The groups are shells around one centre, one inside the other: the same stretched ball of 7 dimensions in 10 sizes.
Known rows, each followed by its group:
[-0.56  2.36 -1.44  2.56 -1.74  1.76  1.76  1.85  2.44  3.25]
B
[ 1.74 -0.59  2.40 -3.22  1.67 -1.49 -2.34  0.28 -0.90  3.10]
B
[ 0.48  0.32 -0.71  0.46  0.83 -0.48  1.13  0.13 -0.07  1.84]
M
[ 0.47  0.63  0.03  0.65  1.01 -0.36  0.65 -0.79 -1.34  2.38]
J
[-0.11  0.02  0.73 -0.69  2.58 -0.16  0.44 -2.25 -2.59  1.29]
A
[-0.50  1.69 -0.76 -0.50 -1.40  1.80  0.26  0.58  1.25  0.88]
A
[-1.24  0.07  1.76 -1.95  0.35  0.79 -0.47 -3.98 -3.33 -2.14]
J
[ 1.37  1.69 -1.39  0.79 -0.27 -0.03  0.28  0.36 -0.71  3.03]
L
[-0.44  0.27  2.45 -2.69 -2.22  0.88 -0.73 -2.09 -0.14 -1.14]
L
[-0.79  1.13  2.27 -0.56  1.03  1.24 -0.71 -1.95 -2.04  2.53]
H
[-0.99 -0.40 -0.58  1.33  2.03 -0.97  1.18 -3.89 -5.09 -2.19]
L
[ 1.01  0.59 -1.42 -0.56 -0.25 -0.68 -0.27 -0.41 -1.56 -0.10]
J
[ 1.58 -0.11 -1.33  0.47 -0.69 -1.78  0.94  0.72  0.26  0.86]
M
[ 0.06  0.23  0.54  0.10 -1.96 -0.89 -0.36 -3.52 -3.92 -2.64]
H
[ 0.09  1.37 -3.43  1.96 -4.36 -0.24  0.83 -0.24 -0.88 -3.59]
B
[ 1.91  1.06 -3.88  1.83 -0.78 -1.10  2.08  1.85  1.07  1.77]
L
[ 1.40 -0.43  0.73 -1.09  1.21 -1.71 -0.91  0.55 -0.78  2.33]
A
[ 1.29  0.15 -1.24 -0.56 -1.86 -1.78 -1.11 -1.90 -3.66 -2.81]
Y
[ 1.11  1.18 -2.24  0.96 -2.64 -0.19  1.23  2.15  2.46  1.20]
F
[ 0.03  1.55 -2.14  2.56 -3.24  0.52  2.65  0.11  1.41  0.10]
B
[ 1.63 -0.85  0.64  1.98  1.08 -3.73 -0.67 -1.24 -4.40  1.50]
B
[ 0.51 -0.03 -0.64 -0.83 -1.96 -0.35  1.00  1.02  2.34 -0.32]
Y
[ 1.72  0.71  0.10 -0.83 -1.27 -0.79 -0.32 -0.33 -0.50  1.65]
F
[ 0.17  0.81  0.54 -0.64  1.82  0.85  1.03 -0.08  0.65  3.79]
H
[ 0.23  0.67  0.39  1.19 -2.10 -0.46  0.81 -1.57 -1.13  0.13]
N
[-0.19  0.03  2.34 -0.45 -0.03 -0.86 -1.48 -3.76 -4.92 -0.74]
N
[ 0.04 -0.35  2.13 -1.16  1.41 -0.75 -1.00 -1.51 -2.24  1.29]
M
[ 0.82 -0.59  2.68 -1.43  0.08 -1.13 -0.82  1.02  1.27  3.09]
W
[ 0.55  1.44  0.43  0.16 -2.37  0.33 -0.70  0.73  0.53  1.97]
N
[ 3.14  1.07 -1.70  0.66 -1.82 -1.89 -0.05  1.74  0.39  3.22]
B
[ 0.27  0.72 -1.27 -0.18  0.31  0.42  1.39  0.21  0.74  1.25]
J
[ 0.38 -1.63  3.32 -3.24  1.76 -1.50 -1.17 -2.31 -2.06  0.08]
W
[-1.06 -0.24  1.56 -0.81  0.40  0.12 -0.02 -2.19 -1.82 -0.86]
M
[ 1.12  0.61 -0.15 -1.95 -0.99 -0.42 -1.50 -0.49 -1.41 -0.14]
N
[-0.33  1.83 -0.67 -0.52 -3.71  1.82  0.49 -0.02  1.63 -0.57]
W
[ 2.59  0.40 -2.04 -0.42 -1.66 -1.47  0.64  3.25  3.12  2.53]
Y
[ 1.30 -0.71 -0.43 -1.22 -0.18 -1.82  0.23 -1.12 -1.36 -1.02]
F
[ 0.53 -0.58  0.21 -0.36  0.89 -1.27  0.37  0.53  0.15  1.28]
A
[ 0.24 -0.18  1.87 -3.48  0.75  0.55  0.35 -3.02 -0.92 -0.01]
W
[-1.56 -0.38  1.49 -0.30  1.24  0.44  0.95 -1.69 -0.75 -0.10]
Y
[-1.04  0.80 -0.72  2.22  1.96  0.33  1.65 -1.66 -2.43  1.32]
B
[-0.65  1.10  1.01 -1.03 -0.15  1.06 -1.23 -1.09 -1.62  0.63]
N
[ 1.28 -0.35 -1.23  0.71 -1.16 -2.29  0.23 -0.50 -1.78 -1.11]
M
[-0.03  0.91 -0.43 -0.02  1.83  0.30  0.39 -2.59 -3.46  0.83]
W
[-0.59  1.75 -0.85  0.89 -2.68  1.55  1.42 -0.44  0.99  0.12]
N
[-0.84  0.43  1.05  0.08  1.05  0.60  0.59 -0.66 -0.32  1.83]
J
[-1.10  0.47  1.26  0.63 -0.61  0.31  0.14 -2.11 -2.01 -0.36]
M
[-1.77  0.81 -1.52 -0.17 -0.23  1.82  1.87 -1.31  0.08 -2.11]
L
[ 0.34 -0.14  1.89 -1.32  1.10 -0.74 -1.46 -0.49 -1.57  1.84]
A
[-0.25 -1.00  0.67  1.28  0.86 -2.13  0.48 -2.94 -4.15 -1.49]
H
[ 0.03 -0.16  3.24 -1.69  0.80 -0.17 -0.81 -1.61 -1.10  2.22]
J
[ 1.17  1.22 -1.64  1.85 -2.05 -0.85  0.25  1.61  0.35  1.75]
F
[ 2.40  1.08 -1.03 -1.60 -1.35 -0.74 -1.10  0.98  0.03  1.89]
L
[-1.51  1.24  1.27  1.23 -1.02  1.05  0.16 -3.37 -3.30 -0.61]
Y
[ 0.06  0.86  2.86 -2.98  0.04  1.37 -1.10 -1.44 -0.15  2.40]
N
[ 0.15  0.10  1.05 -0.45  1.07 -0.36 -0.44  1.02  0.41  2.83]
H
[-1.06  0.23  0.51 -1.80 -0.51  1.36  1.09 -1.27  0.92 -1.05]
H
[ 0.21  1.02  2.03 -1.44 -0.47  0.76 -0.95 -1.00 -0.62  2.34]
F
[-1.11 -0.32  4.66 -3.16  1.03  1.24 -0.37 -2.49  0.01  1.74]
L
[ 0.01 -0.13  0.64  1.51 -0.27 -1.58 -0.07 -1.98 -3.36 -0.33]
J
[ 0.53  0.90 -1.27  1.50 -0.25 -0.15  1.43  1.88  1.77  3.00]
A
[ 1.29 -0.03  0.99 -1.42 -0.49 -0.80 -0.10  0.70  1.22  2.30]
M
[ 1.39 -0.21 -1.36  1.27 -0.31 -1.96  1.36  0.82  0.23  1.24]
F
[ 0.86  0.45  1.90 -2.58 -0.62  0.21 -0.79 -1.21 -0.26  1.55]
F
[ 0.01 -0.84  2.77 -0.55  0.50 -1.63 -0.57 -4.50 -4.91 -1.06]
Y
[ 0.60  0.48 -2.32  2.58 -1.31 -1.65  0.56  0.49 -1.53 -0.50]
A
[ 2.76  0.11 -0.43 -0.70 -2.85 -2.25 -0.65  1.16  0.59  1.04]
W
[-0.85  1.68  2.16 -1.56 -0.52  2.32 -0.32 -2.66 -1.20  1.51]
W
[-0.26  0.65 -2.16 -0.30  0.80  0.43  1.15 -1.51 -1.76 -1.33]
Y
[ 1.50  0.67  0.15 -0.72  0.51 -0.54  0.36 -1.15 -1.20  2.49]
H

New rows, each followed by its group:
[-1.11  0.33  2.10 -0.03 -0.95  0.93  1.14 -0.90  1.19  1.23]
W
[ 0.88  0.46  0.63 -2.33 -1.91  0.01 -1.07  0.59  1.06  0.46]
N
[ 1.34  0.86 -1.67  0.37 -2.40 -0.79  0.18  1.36  0.85  0.52]
M
[ 1.24  0.44  0.83 -0.47 -0.65 -0.64  0.25 -0.09  0.31  2.54]
M
[-0.28 -0.45  0.88 -2.56  0.71  0.46  0.91 -1.17  0.75 -0.24]
Y
[-0.71  0.22 -0.10  0.18  0.89 -0.13  0.32 -2.97 -3.69 -1.39]
M
[-0.04  0.46  2.55 -2.06  1.91  0.84 -0.08 -2.53 -1.56  2.69]
N
[ 0.45  0.83 -0.72 -1.13 -0.18  0.35 -0.34  0.69  0.32  1.06]
F
[-0.93  0.06  1.55 -0.22  0.60 -0.43 -1.49 -3.00 -4.64 -1.25]
H
[ 0.49  1.45 -0.72  1.05 -0.25  0.26  1.06 -2.05 -2.21  1.35]
L
[ 1.97  0.11 -0.40 -0.46 -0.61 -1.75 -0.62  1.43  0.23  2.11]
J
[ 1.31 -0.04 -2.07  0.52 -1.09 -1.99  0.68 -2.35 -3.48 -2.59]
Y
[ 0.99 -0.27  0.78  0.17 -0.03 -2.09 -1.21 -1.29 -3.31  0.30]
J
[-0.76  0.50  0.72 -3.99  0.63  2.05  0.28 -3.10 -0.89 -1.56]
B
[-0.48 -0.95  1.09  0.78  0.67 -1.99 -0.07 -4.52 -5.87 -2.82]
Y
[-0.57  1.02  0.40 -2.53 -0.97  1.78 -0.65  0.17  1.21  0.10]
Y
[-1.49 -0.61  2.73 -2.27  1.52 -0.04 -1.62 -5.50 -6.12 -3.20]
W
[ 0.01 -1.12  1.22 -3.73  1.73 -0.73 -0.80 -4.27 -4.15 -3.12]
B
[ 0.82  1.07 -0.94 -1.72 -2.96  0.65 -0.13  1.34  2.36 -0.03]
Y
[ 0.08  0.65 -0.60  1.05 -1.14 -0.44  1.10 -3.14 -3.13 -1.43]
H
[ 0.12  0.77  0.93 -2.04  0.44  1.15  0.00  0.30  1.38  2.50]
J
[ 0.83 -0.54  0.92 -0.21  0.98 -1.48  0.54 -0.90 -1.03  1.62]
M
[ 1.41 -0.20 -0.69 -0.16 -1.96 -1.91  0.25 -1.60 -1.93 -1.72]
N
[ 0.14 -0.05  1.03  0.00  0.16 -0.50  1.05 -1.92 -1.14  0.81]
J
[ 1.58 -0.22 -0.30 -1.22  1.90 -1.51 -0.86  1.34 -0.46  2.69]
B
[-1.17 -0.53  0.97  0.78  0.16 -1.11 -0.28 -3.83 -5.03 -2.98]
H
[ 1.10  0.66  1.34  0.38  1.22 -0.77 -0.66  0.89 -0.41  5.05]
L
[-0.41  0.11  2.46 -0.45 -0.31  0.03  0.01 -1.78 -0.96  1.18]
J
[ 0.80 -0.32 -1.65  1.98 -0.07 -1.67  2.38  1.17  1.19  1.29]
L
[-0.26  0.92  0.86  2.10 -1.86 -0.42  0.32 -2.30 -2.70  0.19]
W
[ 0.63 -0.36  0.33  0.44 -0.45 -1.55  0.03  0.78  0.10  1.12]
F
[ 1.38  0.18 -0.79 -0.76 -1.86 -1.27 -0.58  0.71  0.02 -0.21]
J
[-0.33  1.48  0.98 -1.20 -1.61  1.60 -0.33 -0.89  0.17  1.00]
F
[ 0.21  0.31  0.63  1.19 -1.92 -1.59 -1.67 -1.38 -3.69 -1.11]
L
[ 0.46 -0.89  1.64 -1.82  2.24 -0.92  0.56 -2.10 -1.45  1.15]
N
[ 0.07  1.03 -1.93  0.84 -0.03  0.53  1.68  1.02  1.28  1.52]
A
[-2.40  0.67 -0.63  1.74  1.09  1.20  1.80 -3.36 -3.26 -1.95]
B
[ 1.33  0.63 -1.15 -0.10 -0.43 -0.95 -0.33  0.57 -0.72  1.20]
M
[-0.64 -0.46 -0.45  2.99 -0.59 -1.88  1.24 -2.47 -3.66 -2.14]
L
[-2.18  0.70  1.17 -1.99 -1.01  2.36  0.39 -3.26 -1.09 -2.84]
W
[ 2.33 -1.46  1.99 -2.15  0.70 -3.14 -1.43 -0.45 -1.53  1.54]
W
[ 2.30  0.09 -3.37  1.60 -1.23 -2.32  1.65  2.88  1.91  1.44]
W
[-0.30  1.27 -0.39 -1.36 -1.60  1.43 -0.37  0.97  1.54  0.42]
H
[ 0.53 -0.51  2.27 -2.54  2.15 -0.83 -1.01 -3.89 -4.31  0.21]
N
[-1.43  0.61  2.37 -0.56  0.16  1.29 -0.08 -1.59 -0.67  1.18]
F
[-0.15  0.64  1.71 -1.65 -0.04  1.00  0.33 -1.75 -0.20  1.44]
M
[-0.07  1.15 -1.83  0.71 -0.99  0.33  0.96 -1.53 -1.77 -1.15]
J
[ 0.54 -0.66  0.71  0.11 -2.05 -2.27 -1.22 -1.50 -2.91 -2.36]
W
[ 0.58  0.78 -0.23 -2.78 -1.45  0.81 -0.22 -1.21 -0.04 -0.93]
H
[-0.87  1.37 -1.62  0.84 -2.62  1.11  1.22 -1.60 -0.85 -2.39]
N
[-1.44 -0.15  2.09 -1.77  0.22  0.46 -0.94 -4.04 -3.86 -2.64]
A
[ 2.30 -0.32  0.31  0.77 -0.09 -2.80 -0.14  0.68 -0.79  3.00]
N
[ 1.39  1.00  0.19  0.29 -0.62 -0.50  0.00  0.78  0.37  3.54]
F
[-1.03  0.98  1.18 -0.73  0.08  1.21 -0.26 -2.93 -2.68 -0.27]
M
[-1.31  1.67  0.40  0.69 -0.61  1.65  0.13 -2.08 -2.06  0.28]
N
[ 2.17 -0.06 -1.83  2.39 -2.54 -3.32 -0.08  1.34 -1.05  0.16]
Y
[ 1.59 -0.57  0.81 -1.23  0.69 -1.63 -0.35  2.01  1.60  3.27]
Y
[-2.87  0.70  2.26 -0.87  0.61  2.57  1.18 -5.05 -2.73 -1.75]
B
[ 1.35  0.78 -0.21  0.03 -0.23 -0.78 -0.47  0.87 -0.25  2.78]
J
